The rows are grouped in 2 different ways at once. Each group adds its own fixed numbers to the row, and there is some noise. The rows also spread widely along 6 directions, which tell nothing about the answers.
In the rows, zero is written as 128.
Some rows, each with its group in each grouping after it:
[107 140 145 118  80 184 139 116 170 167 152 151 162 143  68 150 100] -> lomuv Ribuz
[154  88  85 127 136 190 173  86 117 173 110 139 162 113 122 132 102] -> subuv Mur
[161  91 125  89 142 172 151 118 150 172 111 106 141 103  79 113  69] -> vege Mur
[137  94 124 139 149 155 198  91 122 142 125 138 153 108  92 156  64] -> lomuv Ribuz
[102  96 171 121 101 162 164 150 162 163 122 146 149 131  69 134  88] -> subuv Kunor
[130  72 109 102 105 208 182  81 158 179 105 119 151 142  59 148  64] -> vege Kunor
[131 112  96 151 132 171 192  98 114 169 129 158 186 126 133 153 110] -> lomuv Ribuz
[118 133 150 129 149 136 133 147 135 163 131 168 156 110 118 124 110] -> subuv Ribuz
[120 118 143  95 167 128 144 134 143 167 134 149 134 103  77 118  60] -> vege Ribuz
[108 121 152 138 156 124 159 155 115 155 129 185 152 108 107 132 100] -> subuv Kunor
[101  76  90 152 107 194 216  77 118 156 127 163 169 144  96 171 101] -> subuv Kunor
[132 121 128 118 130 150 163 138 126 161 143 150 155 107  94 131  89] -> lomuv Mur
[155 137 157 120 143 149 134 140 141 170 117 136 160 103 106 118  91] -> lomuv Ribuz
[129 122  84 103 120 192 145 107 133 183 138 147 166 135 106 135 119] -> vege Mur
[159  77 104  89 180 164 165  71 128 176  95 127 133  96  79 117  30] -> vege Ribuz
[140  97 123  97 123 176 160 128 155 167 131 118 149 122  80 127  86] -> vege Mur
[138  94  99 128 122 201 175  62 145 147 131 118 153 135  83 166  83] -> vege Ribuz

New rows. What belongs after each?
[141  88 124 121 167 137 186 155 123 158 117 127 164 106 124 121  90] -> vege Mur
[129 128 164 114 124 163 120 129 163 160 132 142 142 115  83 127  93] -> subuv Ribuz
[140  75 147 110 105 179 169 125 163 159 110 114 145 115  79 123  83] -> subuv Mur
[114 152 122 122 112 190 122 146 141 195 135 162 183 146 116 135 147] -> vege Kunor
[ 96 118 139 107 135 136 142 137 138 185 133 184 150 116  93 115  88] -> subuv Ribuz
[135  85 126 106 121 184 167  85 164 155 123 116 139 127  58 143  56] -> vege Ribuz
[140 124 113 145 124 202 157  80 128 138 136 129 158 133  88 176 109] -> vege Kunor
[141  76  86 103 138 182 188  82 128 167 122 124 147 117  82 139  67] -> vege Mur
[162  84 158 155 103 211 172 106 157 144  89  92 166 131 103 156 111] -> subuv Kunor
[131  99 134  94 145 163 158 116 142 175 117 137 135 115  59 127  55] -> vege Kunor
[134  65 128 150 139 150 210 131 127 142 112 127 164 111 121 137  94] -> subuv Mur
[128 116 112 147 100 190 177  99 142 167 133 145 188 140 121 159 121] -> lomuv Ribuz
[ 94  96 108 138 149 146 192  81 117 145 146 180 142 115  86 158  71] -> subuv Ribuz
[151 134  96 127 165 165 133 112 107 157 142 142 157 107 121 136 113] -> vege Mur
[168  80 140 112 156 167 175 124 141 171  83 107 154 106  93 119  67] -> vege Kunor
[128  80 140 158 150 145 200 138 116 147 102 150 169 111 122 142  97] -> subuv Kunor
[125 133 174 136 152 134 141 150 148 130 144 130 145 111  93 152  97] -> vege Ribuz
[129 104  81 115 173 158 172  77 106 172 126 160 157 110 107 139  72] -> vege Ribuz
[129 139 134 141  89 200 147  85 153 139 157 136 161 140  80 178 110] -> lomuv Ribuz
[136  74 150 150 104 180 219 136 147 155  99 120 180 129 100 146  95] -> lomuv Kunor
[152 125  86 149 130 181 174 112 104 166 132 143 189 119 146 145 135] -> lomuv Mur
[140 130 183 123 125 168 131 142 163 136 126 111 141 123  68 148  95] -> vege Kunor
[110 133 138 132 142 150 157 137 131 146 142 155 151 123  87 153 100] -> vege Kunor
[115 114 113 140 104 179 171 148 144 159 148 132 186 145 129 153 149] -> vege Mur
[152 133 127 126 165 164 131 125 115 161 116 141 158 108 110 138 101] -> vege Kunor
[ 94 168 123 142 116 162 136 105 122 146 182 188 159 131  88 168 112] -> lomuv Ribuz
[132  85 146 147 132 173 185 106 134 139 109 130 151 117  90 154  87] -> subuv Kunor
[126 107 124 172 137 171 194 124 121 135 129 133 186 137 130 172 129] -> vege Kunor
[132  87 124 152 121 177 189 103 126 123 136 127 150 117  99 160 103] -> subuv Mur
[111 116 143 111  93 192 146 125 165 165 135 133 154 144  64 147  99] -> vege Kunor
[119 146 159 144 134 126 155 150 126 117 168 152 140 102  80 151  93] -> lomuv Mur
[135 106 103 143 155 172 173  70  95 143 122 158 145 106  88 157  78] -> subuv Kunor
[112  75 163 113 108 163 189 155 184 166 114 115 168 141  93 131  86] -> vege Ribuz
[110 111 139 105 141 132 153 153 133 166 137 168 137 101  89 112  83] -> subuv Mur
[135 107 118 145 126 176 193 109 118 161 119 148 174 125 107 153  95] -> lomuv Kunor
[137 111 150 135 129 168 160 121 159 142 127 114 159 133  99 152  97] -> vege Ribuz
[128  89  88 134 119 195 175  94 131 195 108 156 187 135 138 134 117] -> subuv Ribuz
[105 143 106 118 116 165 140 138 133 168 164 158 164 130 107 141 134] -> vege Mur
[120 117 101 141 173 139 174 123 106 159 140 167 172 115 130 144 104] -> vege Ribuz
[109 113 132 115 102 174 158 153 163 169 141 133 173 139 107 136 125] -> vege Mur
[116 104 146 136 137 151 178 149 140 155 124 138 164 127 101 146 102] -> vege Kunor
[112 125  91 144 165 143 186 102  79 165 141 198 159 107 101 150  85] -> lomuv Kunor
[147 122 119 124 134 176 144 129 140 158 134 124 167 124 115 134 122] -> vege Mur
[151 112 119 138 138 181 174  99 116 163 104 140 165 110 101 147  89] -> lomuv Kunor
[133 108  91 139 151 174 163  79 108 166 124 166 163 117 125 143 104] -> subuv Ribuz
[153 138 178 128 129 152 137 153 146 133 138 119 142 102  84 134  94] -> lomuv Mur
[123 107 153 164 122 163 199 126 126 128 133 137 163 121  91 170  91] -> lomuv Kunor
[126  65  97 130 101 194 222  83 145 183 113 136 180 138  99 149  77] -> lomuv Ribuz
[126 150 161 179 143 149 143 144 115 123 141 159 169 117 127 164 143] -> subuv Kunor
[121 114 141 105 163 133 142 116 131 163 128 167 128  94  75 119  54] -> subuv Ribuz
[143 103 127 168 119 194 176 106 127 151 108 131 180 131 129 161 129] -> subuv Kunor
[122 107  97 126 168 135 194 102 102 172 125 178 162 103 110 135  66] -> lomuv Ribuz
[114  96 174 115  80 167 172 163 189 178 118 128 177 142  89 126  98] -> lomuv Ribuz
[132  98 138 176 124 171 215 120 119 134 120 129 183 124 116 170 110] -> lomuv Kunor
[145 115 155 148 111 193 159 123 156 137 121 101 167 138  94 165 119] -> vege Kunor
[134 127 161 121 159 139 142 164 137 164 115 138 155 112 101 125 100] -> vege Kunor
[153 110 138 113 147 181 144 100 140 155 113 121 141 111  73 139  74] -> vege Kunor
[146 115 111 127 155 179 146  92 111 173 102 157 150 106 100 130  91] -> subuv Kunor
[130  99 131 132 144 153 181 131 135 133 142 123 150 115  93 151  92] -> vege Mur
[116 107 159 113 123 144 162 170 162 149 145 125 151 122  87 129  94] -> vege Mur
[125 131 126 132 158 135 165 124 116 161 138 168 165 103 115 135  87] -> lomuv Ribuz
[125  85  89 111 100 203 191  84 130 197 112 157 170 136  79 140  78] -> lomuv Kunor
[124 104 122 161 135 162 180 134 112 166 113 163 183 126 140 148 132] -> subuv Kunor
[152  83 122 156 166 169 199 100 115 133 108 116 163 115 109 165  85] -> vege Kunor
[172  81 124 115 171 172 163  79 115 167  81 131 129  85  79 120  42] -> subuv Kunor
[135 137 162 145 145 151 140 150 146 135 136 127 166 121 121 150 117] -> vege Ribuz
[147 119 156  94 125 166 124 165 165 172 123 115 151 117  92 111 101] -> vege Mur
[138  90  79 146 148 180 192  87 117 168 117 137 183 132 139 156 111] -> vege Ribuz
[152  99 127 136 161 161 170 107 135 147 118 120 161 116 112 145  86] -> vege Ribuz
